There are 4 ways to turn a row about zero (a turn may also mirror it). The second row of each pair is the first, turned, with some noise. The first 36 pairs use one turn. New pairs use 3 turns, one after the other, and a turn may come again.
Some pairs, each with its turns in order after it:
[ 15 -18  33   5  22 -35  39  22]
[-23   9   8  20 -45 -26 -35  -4] -> J712

[-24 -26  42  21 -15  35  11 -14]
[ 29   4  22  -5 -59   7   6   4] -> J560

[ 35  25   9  -6 -11   0  37  17]
[ 26  30 -10  -3  24  14  -7  34] -> J560

[-17  21 -10 -13 -19  36  -9  17]
[ 27   7 -27  18  -4  -7  18 -23] -> J560

[ 28 -10 -29  -4  40 -39 -18  46]
[-24 -65  13  31  19  19   1 -29] -> J404

[-35  28   6  -7 -44  48 -26  -8]
[ -8  17 -44  50 -40  -6   0 -11] -> J53

[ -6  37 -19 -24  14  48 -17  -3]
[ 23   1 -41   8 -31 -11 -41  -1] -> J53

[ 35 -25 -13 -28  -3  24  -2  47]
[-44   4  -6 -33  30 -35  -8 -19] -> J712

[ 17  38  48  42   0 -19  -5  21]
[-55  22  -4 -41 -11  39   5  -5] -> J53

[ -7  11 -14  48  25 -44 -18  34]
[-42 -45  -6 -46   7   9  21  -9] -> J53

[-44 -11 -37  -7  -7 -43  42  49]
[-41  16 -40 -28   9  -7  70  32] -> J560

[-24  -8  -9  39  -4 -24 -30 -45]
[ 28  17 -17  29 -19  28  50   1] -> J712

[-27 -46 -20   1 -28 -15   3 -49]
[ 43  -3   0  30 -29 -14   0  54] -> J404

[-31  13   9  -8 -40 -11 -24 -24]
[ 19  -1 -29 -28  -4 -14  23  39] -> J404

[-16  21 -11 -14  24 -21 -17   0]
[ -9 -15  -6 -23  29 -14   8 -25] -> J560

[ 34 -28  -3   8  23   9  39   2]
[-51  -5   9   6 -11 -17  -5  24] -> J712

[  6  -3  35  49 -11  49  34 -18]
[-21  57  30  -6 -48 -21   7  -1] -> J53

[-38  24 -46   6  -6 -28   3  15]
[  5 -60 -12   3 -18  12  23 -11] -> J53

[ 15 -11  17 -41  22  46  -4 -29]
[ 35  49 -11  11  11 -25 -32  11] -> J53

[ 22  16 -29  17  19 -30 -11 -16]
[-32  -5   5  -4  29 -32 -30   2] -> J560

[ 47 -45  -3 -23  32  18  -9  17]
[ -3 -50  14  44  11  33  -8  29] -> J560

[-30 -20 -11  17  40  23  37  44]
[ 16 -36 -10   0 -19 -22  53  47] -> J560

[  3 -32 -10  25   7 -10  -7  35]
[-16 -24  -2  21  -3  36 -17   5] -> J404

[-23  21   8  -3 -37  30  21  18]
[ 31  34 -31   2 -19   3  21 -11] -> J560

[-47  -1  11 -27  32   1 -39  42]
[ 29 -28  10  13  20 -23  -3 -66] -> J712

[ 12  -9  39   9  29  46  28 -38]
[-23 -43 -18  30  -7  -1 -14  52] -> J712

[ -5  13  24  23  -1 -27 -26  -9]
[-23   8 -18 -11  13  16  24 -23] -> J53

[-24  46   6 -48 -19   4  30  21]
[ 23  -9 -19  28 -34  59 -14  27] -> J53

[  6  37   9 -38  25 -20 -49 -42]
[  0 -32 -33 -19  -2 -71  22 -23] -> J404

[ 27  23 -32  32  19   4  12 -27]
[ 16  20 -18  46  26 -14 -11 -27] -> J404

[-14 -14  46 -17  44 -11 -26 -24]
[ 14 -39 -40  36 -25   1  -9 -28] -> J712

[-46 -37   8  16 -15 -14  18 -45]
[-1 18 -4 64 -3 51  0  5] -> J712

[-40 -48  31  46 -10  45  20  45]
[-51  45  14  -7 -17  55 -37  46] -> J404

[-23 -41  42 -29  13 -24 -14  46]
[-50 -45  27 -22 -41  18   7  19] -> J404

[ 27 -25 -15 -48 -46  27  16  40]
[ 42 -15  52 -42   2  44 -24  -3] -> J404

[-20 -47   8 -33 -35 -35  40 -14]
[-34  37   4  27  -2  46 -52 -19] -> J712

New pairs. What belongs after each?
[ -5   6  13 -23 -46 -44  41  28]
[-19 -27  39  12   5 -14  58 -33] -> J404 J712 J560

[-24   3  -4   9 -26 -13  48  12]
[  0   1  15  47 -35  -1   6  -7] -> J560 J53 J560

[ -8 -32  -7 -46   3   0  -4  16]
[ 16 -19  33 -10   5  23 -20 -30] -> J712 J53 J53

[ -5 -42  22   7  39  18   7 -34]
[-20 -44 -29 -14  46 -14   7   1] -> J53 J53 J712

[ 16 -30 -12 -27  31  -3  11 -30]
[ -4  41  -3 -12  13  36  -6 -18] -> J53 J712 J712

[-37  14  -5 -37  49 -23 -21 -13]
[ -9  51  13  47  25  -2 -17 -21] -> J712 J404 J560

[ 15  12 -35  25 -27  -7  44  40]
[ 47  17  -2 -49   4  17 -22 -30] -> J404 J53 J712

[ 38   7  27 -24  10   3 -43   9]
[  8 -16  14  35   7  48  -4  23] -> J560 J712 J404

[-34 -24  42 -20  23  46  -4  -2]
[-55 -27  -6   4  -5 -40  29 -19] -> J712 J404 J53

[-25 -41  -3  19 -13 -11 -12  37]
[-13  -9  11 -16  47  32  -4 -28] -> J712 J560 J560

[ 26 -18  38   8 -36  -1  29  16]
[-18 -28   5 -15   9 -39  15 -38] -> J404 J712 J712

[ 34 -36  -4  48 -45 -10 -32  45]
[ -7  23 -38 -33 -18  84   3   6] -> J53 J560 J560

[ 39  -5 -21  -5  -1  -3  16  18]
[-19  -3  18   6 -10  -2 -40 -15] -> J712 J404 J712

[ -3 -17  25   8  39 -31 -35   8]
[ -2  14 -13 -11   8 -20  27 -53] -> J712 J560 J560

[ 23  23  26  10 -29  39 -13  -7]
[-20  20  27 -47   2  -7 -19 -19] -> J560 J712 J712

[ 20  -2 -41  14  21   3 -10  27]
[-28   3 -13 -35  34  10  -2   0] -> J404 J53 J560

[ 29 -19  -7  41 -16 -39  36  27]
[ 40   7 -18 -14 -37  -9  16  52] -> J560 J404 J53

[  0   5 -11  -3  25  27 -15  27]
[-23  12  19   8  -4  13  25   2] -> J712 J404 J53

[-29  24 -36  43 -25  19 -39  45]
[ -9  -6 -34 -25  36  -6 -54  50] -> J712 J560 J53

[ 20  35 -24 -26  42  17  -5 -14]
[  7  -8 -44 -13 -18 -34  32 -14] -> J712 J712 J53

[ 31  28 -19  32 -26  21  -7   8]
[ -7  29  -1 -41 -11   1 -39  22] -> J560 J712 J712

[ 10  46 -42  16   7  45  -4 -33]
[-33 -39 -40 -30  -1  48  14 -27] -> J404 J53 J712

[-48  13 -46  21  47  39   9  17]
[ 22 -43  62  -6 -40 -27   7  33] -> J53 J53 J560

[ 17 -32  -3 -37 -41 -18  22 -23]
[ 51   4  15  34   5 -42   1 -11] -> J404 J560 J560

[-17  39 -48 -36  10   6  41  46]
[-56 -11 -50   4  -3 -34 -50 -15] -> J404 J560 J712

[-13  -7  -3  12  -3 -18 -24  29]
[  1  15  15  13 -22  18 -23  21] -> J560 J53 J53

[ 37 -37  15 -35 -27   6  10  49]
[-30   8 -49  22  50  12  29 -23] -> J404 J53 J404

[  4  34 -30 -13  40 -41 -19 -19]
[-12  -1  -5 -46  47   7 -21 -30] -> J53 J53 J53

[-45 -18 -25  38 -43  41  39  27]
[ 11  -6  23 -28  89  20   7  16] -> J404 J712 J53

[ -7  29   3  40  45  17 -22 -20]
[-60  14  -7   5   0  45  -7   6] -> J404 J53 J712

[  6   2 -13  30   9  26 -39 -25]
[  8  -6  18  41  -6  32  10 -13] -> J53 J404 J404

[-41 -22   7  -6  30 -10  15  -2]
[-34   9 -11   5  -5  31 -10 -21] -> J560 J53 J404

[-48 -11 -14  -4  41  -4  25  37]
[ -1   2  -6  39   9 -67  -4 -23] -> J53 J53 J712

[ 15 -42 -42 -11  -1 -29   5 -14]
[-13   4  -4  42 -25 -36 -12 -28] -> J404 J404 J53

[-38   8 -16  45   6 -45  21 -33]
[ 40  21  -2   5 -30 -31 -58   8] -> J404 J712 J712

[ 44 -49  19  -2  40 -18 -33 -49]
[  9 -71   2  35 -33  19  27 -29] -> J712 J560 J53

[-33  -8  46 -47   5  44   8 -29]
[ 34 -47 -15  48 -34 -45   0  22] -> J404 J53 J560

[-29  28 -47  36   5  -5 -10  -8]
[  6  20  41  25 -28 -15 -41 -15] -> J560 J53 J404

[ 22  40   2  19  31  10 -13  -9]
[  7 -49 -14 -18  24   7  -4  -8] -> J560 J53 J560

[ -4  11 -22  -9  47  43  21  -1]
[ -9 -27 -13  29 -27  39 -23  22] -> J53 J404 J560

[-31  35 -18  11  12  17 -19  -2]
[ -9   8 -34  20  -5  23 -26  24] -> J404 J712 J712

[-14 -21  25   6 -24 -49  33  48]
[ 18 -21  32  -9   2  12 -74   3] -> J560 J560 J53

[ 49 -25 -37   5 -14   1  30  41]
[-45  -2  43 -26  42 -19  14  26] -> J712 J53 J712

[-15  31 -48 -30 -16  46  11   6]
[ 50  21 -35 -29 -12  29  23  14] -> J560 J712 J560

